There are 9 hidden switches. A switch that is on adds its own fixed numbers to the row, and there is some noise. The rows also spread widely along 13 directions, which tell nothing about the answers.
Some rows, each with its switches (1 for on, 0 for off) after it:
[ 30   9  -6 -15  67 -41  25 -21  30   7  23  -3  24 -14 -22  -7 -27  16
  -2 -15  -7 -45 -10 -60   9  40]  0 1 1 0 0 0 0 1 0
[-21  12 -25  19  -8   0  -2   6  13  44  31 -34  30  15  20   6   5 -16
  36  15  15 -39   3 -14   3  17]  1 0 1 1 1 0 0 1 0
[-59 -35  47  20  23  16  -9  60   8 -24 -79 -13  29   7  -3 -26  -3 -35
  14 -39   7 -18 -10  -9  -1  -2]  0 0 0 1 0 1 0 1 0
[  3  48  -9  21  20 -24  21 -39  11  11  24 -52 -32  28  29 -34 -16  -5
  23  26 -22 -10  -8   5   1  -3]  1 1 0 0 0 0 0 1 0
[-43  -6  37  35  13  16  22  21  20 -40 -17 -20  14  36  -1 -37 -15 -31
  23 -11  -8 -13   9  30  -3  -1]  1 1 0 0 0 1 0 1 1
[-33 -56  12   5   2 -14   2   6  42 -12   5 -26 -16   6  12  -4   1 -17
 -15 -28  15 -35 -18 -29  -7  13]  1 1 1 1 0 0 0 0 1
[  7  70 -54  23  -3  22   4 -36   6 -15  46  -8  34  18  46 -23  16 -37
  44  -4  59 -38   8   4 -18  -2]  1 1 1 0 1 0 0 1 0
[ 42  -6 -36  -3  30 -33 -20 -25  23  28  35 -27  -9  -5  23   7   2   6
   1 -14   7 -39 -29 -65  -4  38]  1 1 0 0 0 0 0 1 0
[ 14  14 -11  13  27 -19  12 -12 -34  -7  26  27 -10   3  -8   1 -24  22
 -26  -8 -29  -9 -27 -12   7  13]  1 0 0 0 0 0 1 0 0
[-41  28  20  15  33  -9  25  17   3  23  21  -1  54   0 -24   7 -24  -5
  23  -6 -17 -31  23  29   8  27]  1 0 1 1 1 0 1 1 0
[ 45  13 -17   9  -7 -31 -15 -12 -20   7  43  11 -34  19  17   8   5  11
   4   5 -21   0 -23  -9  14   1]  0 0 0 0 0 0 0 0 0
[-30  21  16   8  51   2   4 -12   6  34 -47 -65  10  -6  -4   8  -1   7
  17  14 -37  -2  -1  57  -8  10]  0 1 1 0 0 0 0 1 0
[ 18  48  31 -10  23  15 -21  17  17  36  11 -23  18  22   7 -59  10  -6
  44 -32 -30  14  21  -5  -4  20]  1 1 1 1 0 1 1 1 1
[ 20 -58  -7  49  70  13  34 -29  30 -78  38 -40  49  56 -41  14 -11 -33
  19  -2  49 -50  32  36 -17  16]  0 1 1 1 0 1 1 0 0
[  1  81 -25  18  35 -34   7   9 -19  -4  27 -23  27  27  11 -21   3 -39
  42  -7  22 -39 -15 -40  -2  -2]  0 0 0 0 1 1 0 1 1
[ 14 -36  16 -17   5  11   4  21   7  37  28 -16  -4  23 -34  -4  -9  44
 -12  23 -65  13 -22 -32  13  32]  1 0 1 0 0 0 0 0 1
[ 11   6 -22 -18  26 -28 -24  -8  12  47  19 -58  11   4 -12  48  29  -5
   8  -1   3 -30 -16 -12 -12  22]  0 0 1 0 0 1 0 1 0
[ 10  51 -19 -14 -35  -8  -7   5  12  65  35 -27  -1  20  29 -17  18   1
  44  25  -8  -7 -10 -30  12   3]  0 0 1 1 0 0 0 1 0
[-41  50  19 -26 -59  17  22   7  36  35  38  -8   2  23  15 -32  12 -13
  25  -1  -7   3  20   8  -6  -8]  1 0 1 1 0 1 0 1 1
[-23 -24  -8   1  51  29 -26  25 -14   6 -18 -43  37   1 -20   7  17 -10
  -5 -25  17 -18  -9 -18 -25  16]  1 0 1 1 1 0 0 0 0
[-49  45  14  12 -27  29  19  35   7  -1  -2  48  38  -1   9 -26  -7  -8
  30  20  -9 -13 -29  -6  36  17]  1 0 1 0 1 0 0 0 0
[ 21  27   7  -5   7 -24   6   8  32  -4  68 -19   0  48  -6 -21   7  -9
  36  16 -10 -27 -35 -42  18  24]  1 1 1 1 0 0 0 1 0
[ 17  15 -13   7   5  14 -35  -7  32  23  21 -34  13  21  27  -9  28 -18
  33  -6  10 -20 -23 -15  -2  30]  1 1 1 0 1 1 1 1 0
[  9  36  25  10  74   5  -4  14 -27   2 -19  23  37  -7 -21 -21 -16   4
  10 -41 -30   1   0  17   5  25]  0 1 0 1 1 1 1 0 0
[ 15  14  16   6 -11 -14  -4  42 -12  29  33  37  16  14  11 -47 -20  12
  22 -20 -40  -8   9 -54  23  17]  1 0 1 0 0 0 0 1 1
[-21   6  26 -28  -5 -50 -28  27  52  79  15 -37  22 -16  14  21  15 -23
  43 -34  -1 -32  30 -20   8  31]  0 1 1 1 0 1 0 1 0
[  8   7   9  31  24 -13   1 -13  12 -27 -18  13 -12  -2  11  13   1 -16
   0  -2  -1 -24 -44  23  20  19]  0 0 1 0 0 1 1 0 0
[ 22  14   1  -2  21 -20 -16  -3  20  23  22 -11  -1   5   8   3   3   1
  13 -20 -23 -18 -16 -10   2  37]  1 1 0 0 0 1 0 1 1
[-26  50  -4   5   8 -50  15  -1 -16  66  43 -30   3  11   8  -5 -22  11
  18  21 -43 -13  14  -4  15   7]  1 1 1 0 0 0 0 0 0

New rows, each followed by its switches (1 for on, 0 for off):
[-65   7  34   5  35 -21   9   5   6  45 -21 -58  11  -9  -5  -5 -22  -4
  10 -19 -30  -8  36  40 -16   9]  1 1 0 1 0 0 1 1 0
[ -5   8  -3 -34 -26   8  19   3  26  60  31 -21  14  20 -14  -4   4  25
   9  29 -29   1  -5 -37   8  11]  0 0 1 0 0 1 0 1 0
[  1 -47  20 -11   0  20   2  29  57   6  56  -5  66  16 -35  16   1 -16
  27 -19  10 -35  44 -20   2  47]  1 0 1 0 1 1 0 1 1
[ 20  30   3 -19  26 -39 -27  -2   4  53  24 -50 -26   9  14 -27   5   7
  14  -3 -35   3 -11 -50   4  14]  1 1 1 0 0 0 0 0 0
[ -4  33  22  -6  21 -23 -18  22 -12  76  -6 -14 -19  -9  13 -27 -11  26
   2 -15 -64   0 -24 -37  15  17]  1 0 1 1 1 0 0 1 0
[-69  27  46  -2  32 -22  11  39 -10  62 -24 -17  32 -12 -12 -32 -38  13
  10 -19 -65  -3  19   5  13  17]  1 1 1 0 1 0 1 1 0
[ 14 -14   2   0  11 -26   0 -30  13  44   8 -28 -35   3  17   6 -10  28
 -10  -6 -39  -4 -19   4   0  17]  0 1 0 1 0 0 1 1 0
[  2  13   7   5  13  12 -15  16  16  42 -26 -19 -16   6  37 -72  -7  15
  13  -7 -43  -3 -40 -70  14  23]  1 1 1 0 1 0 0 1 1
[ 16  -9  50   1  15  11 -11  25  37  -1 -11  21  19  -1 -18  12   7  -2
  27 -18 -28  -9  -4  36  23  37]  0 0 1 1 0 1 0 1 0
[-26  16   1   6  17 -51   8   9  13  57  17 -36  -1   0  15  -6 -19   6
  16   5 -36 -33 -10 -26  13  26]  1 1 1 0 0 0 0 1 1
[-30  -9  25 -29  -7  -5   9  -8  38  48  10 -25 -21 -20  -4  -3  -8  15
 -12  -8 -30   2   6 -21   0  19]  1 0 0 1 1 0 0 0 0
[ -7  57  14   8 -18 -17  -8   6 -15  -3  27 -23 -51  47  36 -59   3 -12
  22  12 -34  18 -42 -30  13 -24]  1 1 0 0 1 0 0 0 0
[ -4  83 -21 -28  24 -16  44 -28  36   3  84 -16  44  12 -24  -6   0 -10
  27   9  14 -37   4 -20  -7  27]  1 1 1 0 1 0 0 1 1
[  3 -58  41 -14   4   1  -7  20  38   3   5 -12  -1   6 -18   4  -1  13
  -1 -15 -32   4   7   2  10  27]  0 1 1 0 0 0 0 0 1
[-13  10 -24  -5   9  27 -14 -11  15  29  23 -59  24  23   1   9  33  -6
  20   7  14 -14 -13  13 -26  19]  1 1 1 1 0 0 1 1 0
[ 22 -13   1  -1  56   5  -4 -26  17  10 -34 -46 -14   7   4 -24  -3   9
 -11 -16 -17 -12 -22 -23 -14  10]  0 1 1 0 0 1 0 1 0
[ 42  10  17 -38  26 -25 -36  13  26  70  46   5  15 -17 -11   5  11  26
  13 -37 -40  -7   0 -35   8  58]  1 1 1 1 0 0 1 1 0
[-47   5  23   3  -1  -4  30   0  38  20  24 -50   8  20 -14   0 -15  -9
  21  31 -21 -17  13  13   8   7]  1 0 1 0 1 0 0 1 0
[ 27 -11  40 -28  -1  18 -13   6  20  34   3  19 -24  -3  -5 -26  -5  48
 -12 -11 -79  27 -27 -10  16  32]  1 1 1 0 0 0 0 1 0
[ 21  14  52 -15  28 -17  13  -2  41  -5  34 -29   7  11 -27 -25 -19 -14
  38 -18 -22   2  65   5   3   7]  0 0 0 0 1 0 0 1 0
[-12   9 -37 -25   9  -4  -5  20 -28   7  17 -22  17  28 -16   9  26  -2
 -20 -19  14 -23 -47 -56 -29  -8]  0 0 1 0 0 1 0 1 1
[  7  24   9 -28   8   7  13 -38  36  30  45 -15  10 -10  -6  -2  -1   9
   6 -26  -8  -4  46  34 -20  16]  1 1 1 1 0 0 0 1 0
[ -6  29   9 -17   6  -6  -4  -3  55  49  32 -41  16   8   6 -21  10 -21
  35  -5   8 -25   8 -42   2  28]  1 0 1 1 1 1 1 1 0
[ -6  82  -1 -29   5 -62   2   8   6  51  18  -8 -15  -5  28 -39  -2   2
  22  -9 -27 -22 -42 -73  17  10]  0 1 1 0 0 0 0 1 1
[-31   8  -3  19   9  26  19  24  10  22  -2  -7  40  20  14 -62 -24   3
  23   4 -13 -19 -10 -54  11  22]  1 1 1 0 1 0 1 1 1
[ 29  -6 -31  25  15  10 -14  -6  -3   9  37 -47  -5  50  21 -23  13  -3
  19   7   0 -19 -23 -21 -13   8]  1 1 1 1 0 0 0 1 1
[-22   6  -1  29  -8   3 -29  43 -54 -25  -9  37   8  29  35 -30   9 -25
  -1 -62  13 -12 -23 -13  -4 -31]  0 1 1 1 1 1 0 0 0
[ 23 -38  16 -14 -13  35 -25  25  52   4  20 -24  -7  28  10 -50  19  -6
  19 -16   0  -7 -22 -81   2  25]  1 0 1 1 1 0 0 1 1
[ 51  22 -44  15   8  48  -9 -45  10   8   4   1   4  -5  40 -25  15   2
  13 -11  23 -11   0  -5 -18   9]  0 0 1 0 1 0 0 1 1
[-13   5   2  -4  -7  10   9  18  47  30  29 -20  24  14   1 -29  -1  -5
  27  10  -1 -30 -23 -58  13  39]  1 0 1 1 1 0 1 1 1
[ 28 -11 -16   5  27  -3 -16  18  13  23  15  -9  34   7   8 -16  -1   1
  29  -1   4 -28 -14 -69  21  35]  0 1 1 0 1 0 0 0 0
[  9  20  36 -38  65 -50 -17   7  17  82   8 -41  -3 -22 -12 -20 -19  18
  -5 -56 -65  -9  25 -47  -5  35]  1 1 1 0 1 1 0 1 1
[ -2  46  -4  -5  18 -36  -1 -10  13  35  15 -25 -10  -8  18 -18  -7  -5
  15  -3 -11 -24  -9 -34   6  12]  1 0 1 0 0 0 0 1 0
[-66   3  28   1 -14 -50  50  -6  23  27  -3 -29 -51  14  22 -45 -45  12
 -21  15 -51 -19 -33 -44  18 -13]  1 1 1 0 0 0 0 1 0
[ -9   9  10  -6  42 -39   1   6  12  44  16 -69   6  11  -2 -26 -15  -9
  30  -9  -9 -16  29 -47  -3   7]  0 1 0 1 1 0 0 0 0
[ 24 -44  13 -22  19  33  -3 -58  63 -31   7  11 -17 -32 -14  36  11  16
 -38 -40   2  -5  -7  53 -24  42]  1 1 0 0 0 0 1 1 0
[-30 -26   5 -10   5  14  26 -12  15   8  30 -48  24  25 -20  -5  -7  -2
   7  -8  14  -5  66  26 -27 -15]  0 1 1 1 0 0 0 0 0
[ 70  -7 -34  72  29 -12  -8 -25  -3 -28  62 -19  -4  55  47 -47 -21 -21
  41  -6  11 -39  13 -33   2  11]  1 1 0 0 1 0 0 1 1
[ 34  55 -44  43  22   8 -12 -11 -37  30 -12  38  30 -15  48 -26 -11   4
  29 -10   4 -22  -5  -5  13  15]  0 0 1 0 0 0 1 1 0
[ -4  37  42 -34  12   7  -4  21  40  44  11  26  39 -22 -11 -35  -6   4
  21 -38 -32  10  30 -13  13  44]  1 1 1 0 0 1 1 0 1
[ -4  36  10  -1  21 -22  -8  11  14  18  -5 -25   0  19  19 -39   9 -20
  28 -14   2 -13 -29 -45  12   7]  0 1 1 1 0 1 1 0 0
[  6   8   5  26  10  -3 -20  16 -15  -6   7   0  16  20   7  25  16 -20
  26 -21   3 -18  -2  46  -5   4]  0 0 0 1 0 1 0 1 0
[ -8  14 -16  30  45   0 -30  11 -52  19 -32 -22   6   0  21 -23  -3  -5
  -3 -26 -10  -3  -7 -10 -13  -2]  1 0 1 0 0 0 1 0 0
[-12  31   9  37  25  -6  12  14 -26  22   0  -5   3  29  23 -67 -32   7
  17 -15 -42  -7   0 -11   7  -1]  1 1 1 1 0 0 1 1 1
[-31  61 -32   0 -13  13  43 -40  -8  29  18 -41 -29  24  15 -17   5  15
  -4  44 -13   2 -37  14 -10 -22]  0 0 1 1 1 0 0 0 1
[ 15  24 -26  26  24   4 -34  18 -35  20  31 -12  40  20  23 -17   9 -17
  33 -19   9 -15  17 -15  -4   7]  1 1 1 0 1 0 0 0 0
[-18  55 -13  14  16 -35 -21 -14  -2  66   8 -52  -8  -8  32  29  19 -20
  25 -14 -11 -25   6  51 -15  13]  1 0 1 1 0 1 0 1 1
[ 11  44   7 -33  35 -11   0  13  -5  85 -10 -46 -12  18   3 -66  -6  35
   4  -6 -63   9 -44 -87   2  12]  0 1 1 1 1 1 0 1 1
[-35 105  17   1  79 -94  24  38 -15  -4  37 -53  13  31 -27 -30 -17 -39
  37  -2 -13 -56 -47 -72  14   7]  1 0 1 1 1 0 0 1 1
[ 74  32 -29 -22  36   2 -29 -13   7  52  30 -39   2  14  -6  -6  25  31
  30  35 -28   7 -44 -52  11  44]  0 1 0 0 0 0 0 0 0
[-13   4  30  23  -2   0 -19  36 -13  10  22 -34  16  46   3 -39  -3 -28
  42  -9 -15   9  45   3   4 -14]  1 0 1 0 0 1 1 0 0
[  0  18  25 -22 -20  -4  -2  38  36  86  57 -35  40  29 -10 -29  -6  17
  63  35 -54   5  39 -34  28  36]  1 1 1 0 0 0 0 1 0
[-10   5  -7  10  34   2  -1  -8  19  17  -6 -13  16 -12  12 -11 -10   1
   4 -10  -6 -34 -26 -26   6  32]  1 1 1 0 1 0 0 1 0
[  2  33   7 -16  14 -40  37 -28  13   0  29  17 -24  -4  12 -42 -31   7
 -14 -32  -6 -16   3 -42   5  -9]  0 1 1 1 0 0 0 0 0
[ 76   2 -10  -2  13   0 -44 -26  49  -6  27 -25  -9  11  40 -25  34 -31
  40 -39  32 -12  19 -28  -7  19]  0 1 1 0 0 1 0 0 1
[  7  26 -37  27 -25   7  16 -41  12  90  12 -33 -17  13  66 -31 -13  18
  22  18 -25 -15   8  -1   4   5]  0 1 1 1 1 1 0 1 1
[ 11  69  21 -37 -26 -61 -16  35  11  76  59  12  -1   1  16 -36  -4   7
  46  -8 -43   5  -7 -75  38  27]  0 1 0 0 1 0 1 0 1
[ 16 -32   2  28   5 -59 -15  29  24  45  47 -34  -6  28  23  -2 -14  -4
  38   3 -25 -43 -14 -56  24  43]  1 1 0 1 0 0 0 1 1
[  8  27   6 -23  49  62  -1   1   1  82  -3 -33  64 -15 -36 -35 -11  36
  23  12 -45  30  53  -7  -6  39]  1 0 1 0 1 0 1 0 0
[-12  10  17   5   0   8  -9  -3   0  23  26 -59  -6  27 -12  19  13   0
  22  10 -36  19  36  78 -21  -1]  1 0 0 0 0 0 0 1 1
[ -8   4  24 -29 -38  15 -30  16  47  21  15  34   8 -27  19  10  23  -1
  14 -33 -12  -3 -12   2  11  38]  1 1 0 0 1 0 0 1 0
[ -4  10   3 -10   5  25 -25  32  -2  49 -17  19  34 -16   5 -11   6  11
   2 -36 -24  -5  -2 -19  -2  29]  1 0 1 0 0 1 0 1 1
[ 34  44  -2  -7  65 -15 -26   3 -30  25 -21 -20 -10  -6 -11  -8   9  20
   2  -1 -39   6 -46 -21   6  14]  0 0 1 0 0 0 0 0 0
[ 12  18 -18   0  -8   2 -30  16  22   8  32 -51  -5  37  29 -29  33 -25
  42  16  15  -8 -34 -54   2  16]  1 1 0 0 0 0 0 0 1
[ -3   6  51 -16  22   2  -2  37  33  27  18  -8  56   7 -32 -19  -8 -10
  43 -31 -25  -6  58  -4   7  30]  0 0 1 0 1 1 1 1 1
[ 31  46 -39  -7   8  46  28 -35   9  -6  -4  47  26  -8  28 -63 -13  20
   0  -9  15 -12 -23 -56  -1  11]  0 1 1 0 0 0 0 1 0
[ 67  32 -28 -10  33  16 -34 -12   2  72 -10   0   8  -2  27 -35  12  33
  17  -9 -27  -3 -52 -65  12  46]  0 1 1 1 0 1 1 1 0
[-17  28  12   9  56  15   6 -17  19   5 -29 -33  14 -15  -5 -11  -4 -15
   5  -9  -4 -13  -1  14  -3  17]  1 0 1 0 1 1 0 0 0
[-55   3  -8 -13 -23  48  32  -1  47  -9  -3  17  42   0  -1  -9   5  -2
  -1  12  22 -24 -37  -7   2  26]  1 1 1 0 0 0 1 1 0
[-25  22  25 -10  35 -21  25 -30  18  17   3 -59 -23   5 -11 -10 -15   1
   2  -1 -21   3  14  23 -12  -7]  0 1 0 1 1 0 0 0 0
[-30  57  24 -11  24 -10 -14  37  20  47   5 -54  28   3   1 -34  11 -28
  54  -3  -5 -12  15 -32   6  20]  1 0 1 1 1 0 0 0 1
[ 17 -19  14  39  23  49 -21 -24  30 -25 -41 -58  -3  33  28 -20  24 -26
  38   5   5   1   5  63 -13   0]  0 1 1 0 0 1 0 1 0
[ 32  88  31 -32  31   4 -21   6  52   1  33 -54  15  21  -2 -60  30 -39
  71  -2   7   2   8 -45   3  17]  1 0 1 0 1 0 0 1 0
[  0 -20  16   8 -11 -11  20   6  24   9  18  54  14   4   6  -7 -25  15
  -3 -28 -22 -29 -17 -10  25  27]  0 1 1 1 0 1 1 1 0
[ 56   5 -11   4  61   4  -5 -18  31  36   4   1  21 -19  15 -43 -21  18
  13 -30 -12 -30  -2 -60   3  55]  1 1 1 1 0 0 0 1 1
[-49  24  15 -23   2 -38  -4  23  39  35  34 -72  17  17 -10  18  23 -25
  37  10  -6 -26  -2   1  -5  21]  1 1 1 0 0 0 0 1 1
[-47  17  16 -17  29 -39  20  16  11   7  14 -55  14  21 -32  14   2 -13
  16  21 -10 -21 -15  -4   5   5]  0 1 1 0 0 0 0 0 0
[-81  49  20 -50  32  -7  49  -4  45  47   0 -67  30 -11 -44   1  -8   5
   7  17 -15 -14  -1  -1 -18  24]  1 1 0 1 0 0 0 1 0
[  6 -25   2  38 102 -72  -8  44 -63  18  -1   6  39   3 -17 -11 -56   4
 -13 -63 -37 -44  18 -59   4  26]  1 1 0 0 0 1 0 0 1
[ 49  -5 -10   6  10  57   4 -34  28  -3   1   9  10   6   8 -21   2  15
   6  -5  -3  -5  -1  -4  -4  17]  0 0 1 0 1 1 0 1 0
[-17 -20  -6  43  -7 -32  -9  22 -40  20 -12 -23 -29  48  53 -44 -18  -8
   0 -24 -18 -22 -22 -41   0 -36]  0 1 1 1 0 1 0 1 0
[-65  28 -28  -6 -29  22  32 -29  26  43  14 -38  17  -2  15  20   7   2
   5  28   4 -13  -4  45 -21  16]  1 1 0 0 0 0 1 1 1
[-37  46  -1   7  25 -17  12   4   8  16  -4  -7  17  -4  16 -24 -10 -26
   9 -33  16 -43  -8 -35  -3   4]  1 0 1 1 1 1 0 1 0
[-28 -18 -12   4  21 -11  39 -48   9  -1  14 -25   1  -6  -7  12 -28   7
 -25 -15   9 -13  39  30 -24  -6]  0 1 0 0 0 0 1 0 0
[-40  38  -5 -12  37  -3  10   8   8  41 -15 -52  22  11 -11 -13   3   0
  10  26 -15 -15 -44 -37   4  20]  1 1 1 0 0 1 0 0 0
[-20  39  -7   4  37   7  35  -1  14 -30  15 -31  14  34  -2 -68 -15 -17
  11  -1   8 -27 -26 -61  -8  -3]  1 1 1 0 1 0 0 1 1
[ 71 -20   8  -9   0  46 -50  -8  40  20  23 -18  -2  15  21 -39  27   6
  34  -9 -10  22  16 -26   1  31]  1 1 1 0 0 0 0 0 0
[ -1 -16  59 -11  -2 -15 -29  35  29  20   5 -32 -24   9  -6 -14   7  -6
  26  -7 -45  19  14  -3  13  21]  1 0 0 0 0 0 0 0 1
[-24  48   7  -5 -30  -8 -31  29   4  90 -10 -16 -13 -12  39 -23  12   8
  31  25 -46  10 -36 -35  34  20]  1 0 1 0 1 0 0 0 0
[ -4 -42   0 -24  22  47  19 -25  66   6  -4 -39  38 -10 -23   2   2   7
   7   3  16 -17  17 -14 -16  35]  0 1 0 0 1 0 0 1 0
[ 42  12 -59  25  36 -50  -5 -33  -8  45  64 -51 -14  34  22  21   1   7
   4  22  -9 -42 -37 -42   2  27]  1 1 1 0 0 1 0 0 1
[-11 -25  22   0  33 -28 -53  39  22 -13 -11 -38   0  -2   9   8  28 -41
  17 -47  21 -29 -28 -34  -4  25]  1 1 0 1 0 0 0 0 0
